Each cloud of rows lies close to a flat space through zero, with a little noise off it, and is much wider in some directions of that space than in others. After each cloud: how many dimensions does that space have?
In the rows, zero is written as 128.

[[119 141 101 122 125 129 150 135 127 137 138 120 126 112 148 143 129 123
  142 121 118 111 140 143 128]
 [118 136 111 126 127 125 140 127 129 131 126 124 126 120 139 138 126 127
  134 129 122 124 129 137 131]
 [148 121 147 128 124 127 124 144 116 116 157 142 143 128 120 112 131 133
  126 112 136 134 119 108 133]
 [127 141 101 123 116 119 160 141 117 127 155 119 139 105 150 131 125 125
  147  99 121 110 136 130 128]
 [106 148  77 118 139 156 167 166 132 158 155 116  92  99 168 159 121 120
  139 122 108  85 176 166 132]
 [126 119 143 140 133 124 108 107 135 118  98 127 122 145 112 118 117 134
  116 140 134 146 117 119 125]
 [137 127 136 113 138 153 127 167 126 142 170 144 123 123 131 135 143 129
  125 127 125 113 144 137 141]
 [125 119 134 142 145 141 119 139 130 122 120 132 100 135 122 118 105 141
  113 130 130 134 138 120 126]
 [132 130 125 122 127 135 136 143 124 133 147 128 128 124 133 126 133 124
  130 119 127 118 140 132 127]
 [116 136 108 135 123 112 140 111 130 125 107 115 128 120 137 134 119 127
  136 126 123 128 125 131 123]
 [143 125 133 125 128 143 138 159 117 129 167 133 124 123 128 114 126 127
  125 104 133 117 149 121 125]
 [148 109 178 134 109 103  90  79 128 106  96 130 167 164  85  98 141 123
  118 133 150 167  90  99 113]
 [103 157  69 118 128 120 172 141 129 143 138 116 122  89 175 167 126 126
  156 125 104 100 136 157 144]
 [124 135 119 127 123 108 134 117 126 121 120 128 144 119 136 138 132 131
  139 131 123 134 107 125 136]
 [163 103 198 115 117 136  82 115 127 129 139 146 165 167  80 103 168 114
  112 140 151 148 113 114 120]
 [160 118 164 109 114 135 119 145 116 131 174 144 163 136 110 112 161 117
  130 113 141 126 125 118 129]
 [129 126 139 137 114  92 115  81 130 107  89 124 159 137 115 121 130 131
  134 135 133 157  84 110 126]
 [140 118 153 119 142 163 110 163 129 141 160 147 115 138 117 126 141 128
  113 136 131 122 148 132 136]
 [129 115 155 139 130 118  95  91 136 116  84 131 133 154 103 119 127 133
  114 152 136 158 102 116 126]
 [152 103 181 142 117 111  92  97 123 100 107 134 151 161  84  86 125 132
  111 124 151 163  99  89 111]
 [101 156  68 122 123 112 169 124 130 139 121 110 127  92 172 165 127 124
  155 127 104 105 128 156 137]
 [116 143  96 119 137 144 151 157 129 145 152 127 109 107 155 151 127 126
  137 125 114 103 153 151 137]
 [110 128 120 142 132 117 117  92 141 125  75 114 115 138 124 132 113 131
  122 148 127 141 119 132 119]
 [124 136 109 127 114 113 147 117 123 127 127 114 141 118 138 130 129 121
  142 113 125 123 128 131 119]
 [129 132 124 120 119 129 133 123 128 137 131 119 135 128 129 132 141 115
  134 124 128 117 137 138 121]
 [125 134 108 123 152 164 149 193 123 142 180 140  91 105 152 140 116 138
  124 117 117  97 167 141 142]
 [132 135 121 110 124 140 143 149 124 146 163 130 136 117 140 142 151 116
  139 122 123 107 143 145 133]
 [117 135 110 117 157 176 140 186 134 159 168 140  83 113 151 152 129 131
  122 139 114  94 173 157 145]
 [154 117 161 114 123 143 115 149 119 134 167 145 146 138 111 116 153 121
  123 119 138 126 131 121 131]
 [129 126 128 134 129 124 128 128 125 122 125 129 127 127 127 122 120 133
  127 123 130 133 124 120 127]]

5

[[140 130 138 121 119 133 122 146 119 114 161 104 120 124 150 117 166 127
  102 116 133 115 151 151 131]
 [140 105 147 142 124 123 148 107 136 142  79 177 130 140 114 156  97 121
  137 128 140 148 140 117 126]
 [142 103 176 126  95 135 153 119 134 124 110 158 104 148 128 147 137 117
  106 116 165 133 185 146 106]
 [139 116 158 100 109 140 142 158 117 108 170 121 104 116 161 122 190 119
   83 117 159 107 190 168 108]
 [127 121 135 145 137 115 137  92 141 148  89 149 135 136 106 152  84 124
  145 135 125 144 108 105 134]
 [128 122 124 131 130 130 128 120 131 136 123 140 134 133 111 138 119 132
  134 123 136 135 123 122 128]
 [124 155 101 111 141 132 106 165 106 105 206  71 135  97 169  75 187 140
  100 128 116  90 126 161 137]
 [124 143 104 119 141 124 101 144 125 122 167  91 129 107 141 108 141 132
  126 128 117 119 110 133 135]
 [137 101 176 129 100 133 161  95 136 139  77 202 110 157 109 173 101 110
  129 134 161 150 171 124 114]
 [118 136 116 128 136 124 126 127 124 124 128 119 132 129 127 123 126 128
  134 133 116 128 105 125 138]
 [122 131 119 121 131 129 121 138 127 124 132 119 136 124 126 128 134 124
  131 127 126 133 127 135 129]
 [131 145 119 105 132 134 111 170 115  97 191  82 122 102 171  82 193 142
   84 124 136  99 140 163 132]
 [111 153  83 119 154 125 103 156 118 121 166  67 154 100 140  93 147 140
  137 130  95 105  87 142 149]
 [145  98 181 126  94 137 162 114 140 127 104 175 107 160 119 161 130 120
  121 121 157 141 180 134 123]
 [130 115 148 117 112 137 133 133 127 125 130 137 117 138 132 130 146 129
  118 118 136 120 150 142 123]
 [136  85 186 148 105 123 171  82 157 160  30 227 119 183  88 196  52 103
  145 131 162 168 156 102 109]
 [127 140 119 128 135 122 128 128 130 129 130 122 131 129 125 122 113 125
  133 137 119 129 115 123 134]
 [131 114 142 120 122 130 138 123 134 129 122 148 125 141 127 132 137 135
  117 127 148 140 149 132 110]
 [128 162 107 100 134 142  98 188 102  94 230  46 128  93 186  67 233 140
   80 120 123  76 140 174 130]
 [120 142 112 139 136 123 125 120 132 135 111 127 140 123 119 138  98 128
  153 137 115 136  99 105 129]
 [135 117 173 119  98 138 149 129 135 123 115 158 121 135 130 144 148 123
  111 122 164 122 180 137 113]
 [132 134 124 123 136 128 118 131 125 129 148 107 125 114 131 116 154 137
  126 119 128 110 126 139 121]
 [134 142 128 118 126 131 123 147 125 115 157 104 129 118 148 114 160 130
  110 128 131 120 144 141 128]
 [145  78 212 119  65 140 173 103 143 139  74 225 105 170 124 176 115 109
  103 120 185 155 212 134 100]
 [126 120 139 112 113 128 132 150 127 117 147 124 118 122 146 119 157 134
  112 118 151 116 166 142 119]
 [121 122 129 124 130 130 131 115 130 125 129 145 128 122 122 145 116 125
  130 125 133 134 129 129 129]
 [132 130 133 129 129 123 132 122 130 128 119 143 135 128 126 132 107 125
  138 130 122 140 132 114 129]
 [128 127 127 126 121 125 137 130 123 131 124 132 129 143 130 137 115 119
  135 126 126 128 129 137 129]
 [129 131 131 124 124 127 125 141 118 133 137 118 131 124 130 123 144 132
  120 125 140 118 138 134 123]
 [129 110 143 141 118 118 143  96 139 142  58 186 128 157  91 165  73 113
  149 133 133 161 129  91 116]]

2

[[149 137 105 113 140 159 145 108 156 130 142 111 120 155 124 130 117 151
  109  95 101 140 117 143 136]
 [147 128 122 142 104 159 161 144 136 122 131 135 126 141 105 141  93 115
  119 103 135  99 141 112 147]
 [115 159 110 154  90 109 130  99 151 149 105 106 166 125 160 100 128 120
  184 110 109 116 117 142 146]
 [127 150 120 125 126 130 146 144  74 121 135 131 132 130 147 145 123 149
  104 141  99  80 199 113  95]
 [123 116 126 151 132 142 132 135 108 149 129 101 129  98 151 140 130 103
  110 121 130  91 128 122 145]
 [140 167 140  97 117 154 133 112 141 137 141 111  87 121 104 117 129 124
  115 124 134 151 143 103 120]
 [140 142 141 106 129 151 113 137 111 140 160 146 115 143 104 113 156 146
  106 129 129 165 147 146 135]
 [147 180 135 119 116 135 117 113  99 135 117 133 120 123 142 128 110  90
  153 144 126 106 129 128 119]
 [120 161 118 115 137 151 138 122 128 134 114 122 127 138 125 128 134 116
  103 112 173 145 128 112 132]
 [105 120 136 127 136 135 125 176 133 135 125  83 132 122  93 107 136 138
  119 163 152 117 188 142 133]
 [135 137  84 127 108 135 137 119 120 158 120 110 134 157 136 151 149 134
  121 107 142 148 128  88 131]
 [117 131 107 116 105 130  98 127 128 116 148 139 123 102 118 102 164 108
  106 132 142 141 107 119 120]
 [125 109 131 132 120 163 123 120 161 179 149 111 110  97 128 116 135 124
  109 168 129 129 135 115 137]
 [118 162 151 143 131 113 148 106 122 103 131 122 122 109 114 126 142 129
  136 125 140 137 143 124 111]
 [157 141 142 115 148 130 152 135 150 160 139 151 111 128 101 141 100 164
  112 109 102 142 128  97 143]
 [112 131 151 129 105 120  95 155 138 127 121 109 120 110 135 127 114 101
  131 170 144  96 165 106 100]
 [140 124 131 138 118 132 126 128 137 127 123 125 131 146 107 128 124 154
  171  98 130 122 160 136 139]
 [105 127 130 136 120 134 165 138 151 118 162 119 116 157 167 110 162 150
  112 154 150 127 138 123 174]
 [ 87  98 138  96  91 123 137 116 124  86 105 130 132 138 152 126 151 130
  120 136 138 109 124 135 118]
 [150 155 119 101 141 104 127 116 131 126 108 131 113 124  98 121 136 182
  119 111 121 143 155 103 142]
 [121 118 110 121 128 132 150 121 115 118 131 106 122 135 128 107 134 112
  114 139 132 163 138 140 160]
 [115 135 118 125 117 106 110 136 114 137 132  91 143 120 140  97 146 101
  122 111 139 149 109 141 152]
 [ 93 166 120 117  89 128 141 118 117  95 120 143 141 121 143 120 156 114
  130 133  95 131 144 130 180]
 [135 124 133 123 109 123 130 124 124 147 152 114 134 125 107 126 147 132
   82 147 148 138 115 126 102]
 [125 133 143  98 133 123 130 136 119 119 103 137 111 126  98 110 117 119
  120 138 121 163 128 132 118]
 [130 132 107 134 102 105  99  96 123 121 124 151 152 131 160 116 144 127
  118 138 127 143 114 138 142]
 [123 136 107 138 128 129 127 119 139  85  97 124 118 153 141 126 157 139
  123  93 122 133 101 135 140]
 [127 121 125 123 134 139 135 130 140 148 145 114 117 130 128 113 134 126
  159 128 129 124  99 135 112]
 [124 131 157 104 160 139 142 132 135 117 161 120  99 136 118 156 138 132
  139 149 155 131 115 118 128]
 [132  90 143 155 120 163 137 134 123 130 122 111 111 139 149 130 136 100
  115 134 155 103  99 149 134]]

22

[[138 133 102 133 141 134 172  87 163  99 108 206  42  94 216 110 141 110
  115 128 147  44 127 146  75]
 [144 133 164 149 104 157 178  87 157 147 119  88 131 103 136  77 148 110
  138 112 126 148 126 137 148]
 [155 149 110 111 130 191 218 125  85 134 106 187  71  56 181 113 137  91
  108 101 171  81 146 149 118]
 [124 121 176  78 102  47 117 127  95  89 123 147 129  50  50 193 131 134
  111 125 142 147 173 128 105]
 [105 171 175 134 125 159 174 124 149 138 149 119 141 121 149  98 114  91
  136  64 186 141 140 129 113]
 [149 115  50 123  93  20 103 139 112  84 147 162 146 185 148 170  67 138
  122 125 113 138 147  93  86]
 [ 81 154 182  70 172 104 100  94 125 154  82  83 142 120  85  36 154 215
  146 191  93  95 108 119 214]
 [145 142  81 134 124 179 132 178 124 148  92 158 109 213 166 105 101 120
  178 109 105 130 128 103 146]
 [ 97 128  88 123 179 161 131  91  81 143 110  88 173 116 122 126 133 129
   71 153 124 172 121 138 190]
 [ 84 124 108 142 155 118  70 126 139 129 214 135 136 145 174 229 136 115
   94  68  87 136 115  96 124]
 [133 115 139 170 141 150 111 143 104 206 165  95 133  73 184 108 113 134
   56 123 155 153 101  69 196]
 [147 175 126 167  40 112  79 184  90 107 106 130 136 158 111 167  92 188
  166 109  80 130 128 118 223]
 [ 98 155 126 147 136 142 102 121 118  98 149 168 150 113 167 101 166 197
  149 118 143 149 129 111 133]
 [103 128 125 200 104 134 168  90 106 122  91 107 111 120 193  47 169 137
  177 120 148 144 165 134 123]
 [128 141 128  28 107  98 208 142 104 158 170 170 114  85 115 211 127 131
   58 129 105  52  40 141 102]
 [183 112 161 166 162 180 153 126 159 124 112 184 135 163 108 126 161  86
  104 147  55  74 123 126 123]
 [111  86  19 105 114  50 158 158  75 138 196 117 181 173 139 145 150 126
   91 123  99 163 154  98  77]
 [146 102 112 113 118 104 140 135 119 178 142 121  94  99 112 132 108  90
  133 135 194 175 157 142 116]
 [ 83 109  68 200 105  94  65 137 110  70 154  45 145 153 161  94 134 149
  184 101 165 174 205 134  97]
 [ 60 181 187 200 112 133  37 155 168 123 100 119 127 172 109 123 170 178
  145 132  80 109 126 130 236]
 [124 130 168 203 148 140 114  71  85 103 130 105 149 138 128 110 134 123
  168 109 114 122 172 139 147]
 [ 96 123 107 106 126  55  99 112 136  86 195 108 164 117 135 143 112 148
  113 108 174 149 139 121  58]
 [155 100 118 162 107 135 103 208 133 105 144 127 109 138 119 153 137  96
  135 109 115  94 169 126  90]
 [ 73  67 162 160 173 125 101 108  65 148  84  32 183 169  79  84 135 120
  187 164 165 221 166 110  93]
 [130 133 171 153 106 182 144 155 179 102  94 146 104 110  91 138 182  90
  143 121 134 125 147 171 103]
 [158 116 117 154  84 133 138 163  74 128 155 171 103  60 194 180 150 162
   92  98  97 106 110  82 135]
 [227  90 117  82 140  90 125 111 107 178 169 135 157 163  79 197  66 106
   96 155  39 131  89  94 159]
 [190 153 132 142 118 119 158 176 146  94 234 165 205 182  54 166 112  65
   83  87 108  75 161 157  99]
 [161 112 117 178 124 128  77 153 185 103 202 145 140 155  81 168 157 104
  122 133 116 117 156 173 108]
 [173 101 154 146 152 160 100  82  98 130  76 100 119 127 122 131 114 125
  153 143  59 130 134 107 179]]

18

[[137 138 162 107 117 129 116  94 104 135 124 136 117  97 132 173 143 147
  138 131 151 141 126 125 124]
 [113 103 109 145 144  97 143 122 147 146 149 104 118 143 159  98 116 116
  137 122 120 129 143 102 161]
 [112 121 118 138 101 117  97  97 106 141 132 134 130 115 136 152 108 156
  148 128 125 136 104 156 140]
 [128 174 131 118 134 146 103 143 119 116  91 144 161 131 126 136 141 168
  145 106 126 120 111 137 124]
 [134 121 121 117 198 148 131  95 155 123 118 108 111 130 170 129 120 163
  183 138 129 128 108 100 160]
 [121 164 135  92 177 143 127 122 127 111 105 115 152 119 140 146 137 137
  159 103 144 125 101 105 117]
 [131  92 130 126 114 109 133 120 122 147 152 119 105 129 141 108 122 133
  149 152 131 140 116 143 149]
 [131 163 157 121 183 156 131 120 124 132 122 147 106 115 140 119 137 127
  136 114 123 147 105 133 145]
 [117 164 128 126 122 152 117 132 123  81 107 134 171 144 100 159 122 141
  116 116 116 122 125 135  86]
 [151 146 170 124 167 153 143 117 131 138 112 148 127 123 146 114 150  95
  119 133 123 151 108 131 138]
 [124 130 126 123 136 130 128 130 141 104 101 106 145 159 147 112 120 153
  173 144 132 138 121 119 120]
 [147 114 138 128 163 131 138 106 139 142 124 112 130 116 160 113 131 143
  156 150 128 116  86 125 158]
 [123 128 147 125  76 119 111  93  84 152 147 151 113 102 148 147 157 118
  107 123 134 145 130 123 118]
 [135 120 142 132 111  89 121 147  82 185 146 153 117  89 135  92 154 131
   99  92 108  98 101 144 183]
 [124  93 110 140  94  97 135 149 140 154 162 119 108 133 128 115 118 105
  118 137 132 127 162 125 144]
 [148 202 143 118 211 203 136 125 181  85  98 141 140 136  88 171 131 163
  121 137 148 145 141 141  99]
 [148 109 135 138 144 123 156 115 163 133 136 103 118 122 103 133 109 123
  123 173 158 138 130 151 121]
 [144 107 140 123  85 131 118  95  97 128 106 132 161 122 145 127 149 119
  128 156 129 130  79 144  98]
 [119 158 125 124 152 146 133 161 142 105 121 140 117 143  92 131 121 122
  112 105 127 138 165 129 113]
 [128 143 123 134 160 121 151 191 173 113 119 108 135 156 100 105 105 128
  139 124 130 117 162 125 140]
 [140 116 150 127 153 119 140 115 141 122 108 107 116 130 127 129 107 150
  164 150 140 140 123 135 142]
 [128 158 108 129 190 160 139 147 164 110 158 133 135 113  84 168 116 126
   84 100 114  88 144 123 135]
 [114 112  73 140 173 116 149 167 190 109 145 102 121 175 101 111  96 146
  126 113 115 114 192 109 150]
 [142  80 140 130  96 104 132 132 114 154 111 124 100 121 152  94 130  99
  149 152 136 137 124 122 138]
 [122 132 140 144  85 115 125  98 114 151 173 128 107  93 130 158 132 125
   98 142 148 129 138 128 122]
 [150 152 165 131  91 119  97 110  96 174 102 157 157 118 186 110 179 170
  147 131 128 138  97 136 164]
 [174  80 132 131 118  92 142 132 141 175  99 121 152 150 159  61 162 143
  141 163 133 133 108 148 168]
 [118 117 123 148  88 120 137 192 114 123 122 136 118 157 137  50 135  82
  116 123 100 115 138 116 119]
 [139 100 130 143 117 106 142 139 140 156 153 116  69  93 105 130 110 127
  119 150 154 115 154 131 147]
 [132 116 134 130  94 118 130 149 112 116 129 123 144 146 137 101 140 143
  132 136 109 107 124 120 126]]

15

[[ 74 173 147 143 118 146 187  92 185 169 180  94 137  60 135 118 148 137
  116 131  89 106 104  86  35]
 [126 160  86  88  97 135 173 188 137  35 110 116 128 138 144 184 184 147
  121  77 121  89 148 133  63]
 [110 136  95 103 202 111 112 107 156 160  73 137 159  44  92 105 165 165
   71 135 134 146 177  59 115]
 [161 120 104 132 150 136 140 135 132 150  93  87 107 110  88 143 136 143
   78 108 105 140 131  48 124]
 [119 177 102 157 102  91 183  73 191 176 157 116 129 134  77  57 128 155
   74 132 144 138 139  84 154]
 [139 102 132 114  98 152 130 144 129  95  91  77  99 139 135 120 172 125
  158 137 136 185 152 160 170]
 [170 130 114  87  50 128 197 117 154 245  96 108 124 136 141 109 124 140
  153 105 153 133 134  73 146]
 [ 94 134  79  91 141 153 123 123 163 110 141  80  74  69 157 103 174 185
  165  94  94 158 178  94  75]
 [177 101 171  83  85 165 159  85 143 144  80 162 178 135 189 173  65 107
  166 114 109 111 115 140 132]
 [165 118  70 152 105 114 165 127 101 148 152 142 124  88  62  75 154 124
  123 151 159 122 163 111 117]
 [146  63 123 132 120 188  97 151 148 123 142 102 117 115 101  71 214 100
  164 109  91 191 193 112 109]
 [150 106 145 185  84 110 135  93  38 209 117 123 122 139 154 120  91 137
  141 154 188  86 122  92 150]
 [ 88 142 141 111  98  65  97 143 136  98 150 130 130 151  83 166  99 108
   85 106 138 151  99 172 162]
 [116 126 145 102  79 155 166 101  69 169 146  92 164 155 155 163 114  91
  138 124 116 131 105 122 141]
 [107 160 123 140 185 110 118 129 159  26 180  83 111 130 120 105 142 230
  119 143 100  71 180 128 132]
 [197 140  82 116  97 104 180 173 129  61  65 141  86 110 159 167  98 113
  116 106 155 144 147 174 126]
 [ 78 121 122  81 124 136  89 184 135 156 144 102 103 122 163 183 128 100
  117  56  70 177 135 127 117]
 [ 88 138 107 166 190 134 135  90 220 120 105 141 115  83 110  73 128 155
   46 153  96 178 158 102 127]
 [103 116 121 125 116 123 152 136 148 125 120 113 124 154 114 200 123 127
   92 122 132 171 177  71 132]
 [222 152 118 149 131 119 159 156  67 134  52  71 137  72 211 164 151 147
  132  90 148  62 184 122 156]
 [155 113 160 157  75  69 167 121 114 156 138 171 116 127 122 120  91 136
  139 153 190 139  85  95 145]
 [126 111  73 114 137 136 127 168 145 113 157 162  93 150  97  94 132 177
  126 141 113 134 142 129 141]
 [ 78 123 128  84 150 106 101 131 168 138 129 119 122 113  95 131  88 170
   88 135 106 123 148 117 115]
 [164 156 141  98 117 132  89 209 145  49  85  50  71 176 148 172 145 147
  110  72 106 190 159 186 164]
 [136 158 169 176 150 104  88 101  94  84 150 130  99 157 152  70  62 156
  103 148 131 139  79 187 156]
 [ 84 103  86 112 224 131  60 112 165  97 153 157 110  99  94 113 113 144
  132 136  75 115 110 134 147]
 [123 123 175 172 134 146  71 112 118 190 123 171 147 128 123 156  90  62
  111 140 128 171  93 169 144]
 [ 74 122  96 146 146 132 138 121 177 160 138 107  93 134 132 116 116 130
   85 129  93 157 148 109 162]
 [121 163 126  92  94 107 138 155 234 109 104 183 118  76 109 220  78 192
   64  88  90 149 120 128  90]
 [ 97 137 119 157 126  99 128 168 166 137 151 136  98 158 135 142  88  92
   65  98  99 141 120 147 143]]

21

[[102 101 172 190 134 118 141 123 118 137 186 121 155  82 117 137 153  89
  121 169 112 144 149 170 121]
 [135 108 116 170 136 125 133 159 119 117 127 140 136 107 113 112 102  89
  165 120 163 129 172 133 178]
 [132 123 129 111 144 135 185 136  98 103  97  94 115 115 143 127 147 113
  138 159 188 198 137 122 196]
 [104 117 108 106 102 109 179 173 113 150 111 173 141 150 105 140 127 160
  158 129 164 114 148 226 134]
 [ 68 107 175 147 135 164 140 160 129 124 125 100 141 147  72 163  96  99
  116 158 116 130 157 145  88]
 [101  87 179 124 200  98 127 121  69 117 100  85 140 121 130 151 104 117
   76 110 109 192  84 179 140]
 [122 174 107 115 162 138 152 149 160 150 121 132 124  90  75  94 129 111
  176 120 136 121 137 120 165]
 [155 190 131 189 111 121 136 103 115 132 139  65 115 108 133  90 118 106
  129 132 116 121 157 136 147]
 [151 142 170 140 126  70 104 129 133 201 121 152 194 142 110 110 101 132
  112 136 126  74 175 123 179]
 [178 126  89 102  92 193 108 111 131 179  79 169 104  99 158 117  98 153
  131  83 116  74 130 101 115]
 [169 149  60 108  92 177  79 148 177 127 145 182 108 183 173  64 138 171
   86  75 131 113 120  88 106]
 [140 197 118 129 108  68 131  69  92 159 158 118 113 141 103  88 139 117
  139 117 153 132 139 166 208]
 [131 130  90 133  95 125 121 133 128 113 113 171 133 123 154  95 144 142
  157 102  95  95 146 174 166]
 [129 100 129 102 100 137 171 106 142 135 123 216 119 127 144 102 163  71
  190  90  73 136  97 138 121]
 [149 110 107  92 130  90 108 118 118 142  70 140 121  97 119 195  78 166
  187  99 110  49  92 122  76]
 [153  76 103  63  93  77 152 137 111 151  58 218 152 108 158 128 130 141
  177 108 124  89 119 156 167]
 [136 103  88 117 129  37 113 200 189 165  22 132 151 122 115 105  90 135
  147 121  98 110 172 194 148]
 [105  77 141  88 127 180  91 136  46 119 117 135 118 117  71 183  59 119
   88 129 168 126 146 128 126]
 [121 128 155 152 141 149 129 108 142 114 103  86 129 140 163 124 136 122
  118 136 109 143 130  90 152]
 [ 89  79 130 136 114 126 136 151 104 141 103 173 136 179 103 134  93 107
  140  97 149 130 156 203 151]
 [172  91  99 138 129 163  67  98 139 135 123 143  81 131 159 119 135 125
   98  98 115 195 138 116 140]
 [ 78 116 173 139 147 217 128 134 115  90 112 116 136 179 135  93 103  84
   87  99  99 147 126  90 143]
 [131  82  77 135 137 132  85 148 222 146 155 121 113  28 150 138 180 128
  107 173 106 130 111 110  49]
 [ 77 123 170  82 117 168 126  92 104 110 114 170 142 190  90 166 141 132
  155 146 129 122 148  88 198]
 [139  88 168 142 136 125 198 178 155 119 110 150 160 107 145 193 157 157
  174 173  77 153 127 170  42]
 [147 182 117 107 125 182 137 171 166 162 101 100 142 131 117 112 100 175
   97 147 156  78 153  76 101]
 [112  75 188 125 150 168 165 169 108 159 116 144 166 118 102 173  98 119
  103 145 116 146 133 155  66]
 [199 182 106  80 145  88 116 186 145  84  82  88 111 122  91 110  95 139
  110 146 100 183 147 105  98]
 [136 150 153 159 190 115 120 134  99  94 202  70 136 131 103 189 143 177
  116 175 206 173 128 107 137]
 [125 126 142 132 103 142 154 134 155 137  94 115 110 198 139  88 115  75
  107 123 127 179 144 119 123]]

17
